There are 3 ways to turn a row about zero (a turn may also mirror it). The second row of each pair is the first, turned, with some noise.
Some pairs, each with its turn after it:
[ 0.47 -3.49 -5.03 -3.22 -2.82]
[-1.91  3.91  2.74  4.15 -3.87] : X

[ 2.48 -4.00  4.21 -0.22 -4.26]
[3.91 3.37 1.08 1.47 5.28] : Q

[ 0.33  0.03 -1.22  3.15  4.61]
[-0.70  2.54 -4.38 -2.15  1.54] : X

[ 4.06  0.83 -4.61  0.59 -3.86]
[-0.06 -6.14  3.11 -2.17  2.17] : H

[ 1.92 -0.18  1.98  1.47  2.11]
[ 0.55  0.06 -0.04  3.56 -0.59] : H

[-2.00 -3.99  0.10  0.64 -1.97]
[-4.49  0.63 -1.61 -0.59  0.85] : H

[-4.18 -1.79 -0.60  1.94 -1.68]
[ 0.36  1.60  3.12 -3.95 -1.07] : Q

[ 2.24 -0.26  2.13 -1.47 -0.14]
[-0.57  0.73  2.86  1.32 -1.10] : H

[ 1.61 -4.00  0.23  3.22  3.45]
[-2.89  3.03 -2.37 -0.10  4.06] : X

[ 3.24  3.42 -4.94 -0.57 -1.41]
[-6.15  1.82 -1.83  2.20 -0.67] : Q

[ 0.33 -0.20 -0.77 -0.78  0.99]
[ 0.64  1.22 -0.70  0.65 -0.07] : X

[-0.09 -4.31  1.67 -3.05 -5.01]
[-6.02  1.15  3.00 -2.14  0.41] : H

[ 2.15 -0.09 -2.31 -0.48  0.81]
[-2.44 -0.55  0.55  1.87  0.24] : Q

[-0.62  1.80  1.38  1.47 -3.21]
[ 0.37  3.03 -1.83 -2.22  1.02] : Q

[ 0.71  2.41  4.61 -1.12 -4.70]
[-0.14  3.50  4.95 -0.05  3.98] : H

[-0.08 -1.21  3.54  0.94  2.30]
[-0.23 -1.45 -1.70  0.43  4.04] : X

[ 0.39  3.96 -3.15  4.66 -0.51]
[-5.59 -0.33 -2.19 -3.53  0.40] : Q

[-4.86  4.24 -3.28  3.08 -1.16]
[-1.50 -2.24 -2.73 -3.90 -5.76] : X

New pairs, each followed by its turn:
[-0.81  3.03 -0.75  0.12  0.03]
[ 2.85 -0.19  0.04 -1.44  1.14] : H

[-4.92  2.48  4.19  3.24 -0.43]
[-1.43 -6.77 -2.44 -2.44  0.20] : X

[ 1.37  4.76  1.82 -4.88 -3.18]
[ 5.91 -2.60  3.89  0.16 -2.11] : X

[-0.31  3.94 -3.90 -3.94  4.79]
[ 5.70 -1.03 -0.69 -2.88 -5.19] : H

[-4.13  2.77  4.77  2.88  4.10]
[ 3.55  5.29 -4.02  3.50  1.15] : H

[ 2.37 -2.55  0.85 -5.08  4.77]
[ 2.62 -3.91  1.24  5.91 -1.11] : Q

[-4.52 -4.82 -1.00  0.30  4.93]
[-3.35  0.38 -6.31  4.42  0.57] : X

[-0.05 -4.45  3.42 -0.28 -4.17]
[-6.27  2.16  1.68  0.83  2.37] : H

[-0.95  4.82  4.03  0.44 -1.19]
[ 2.95 -4.91  0.23 -2.80  0.28] : X

[-2.94  2.81  3.75  1.30 -3.67]
[ 0.02 -6.03  1.41 -1.83 -0.67] : X

[ 1.09  3.31 -0.05 -3.46  1.01]
[ 4.99  0.18  0.00  0.21 -1.11] : X

[ 0.60 -1.19 -3.50  2.61 -3.29]
[-3.88  2.14  2.13 -1.59 -2.59] : X

[-2.76 -4.37 -4.78 -0.66 -0.49]
[-3.93 -2.34 -3.59 -3.43 -1.57] : H

[-0.46 -2.59 -3.38 -2.08 -0.54]
[-2.47 -1.97 -0.82 -2.83 -1.96] : H

[-3.38  0.36  4.70  2.06  2.26]
[ 4.19 -2.55 -1.28 -4.03 -0.25] : Q

[-2.96 -0.96 -0.13 -0.19  1.13]
[-0.91 -1.14 -2.27  1.39 -0.48] : X

[-5.05 -3.87 -5.01  3.41 -2.48]
[-7.80  0.58 -1.44  0.79 -4.70] : X

[0.10 2.55 2.39 3.15 0.17]
[ 2.53  0.99 -0.20  2.72  2.89] : H

[ 2.97  3.54  2.04 -3.38  5.06]
[ 6.96  1.44 -2.28 -0.14  2.58] : X

[-5.04 -4.53 -5.04 -3.02 -4.68]
[-0.74  5.57  7.57 -0.10 -3.79] : Q

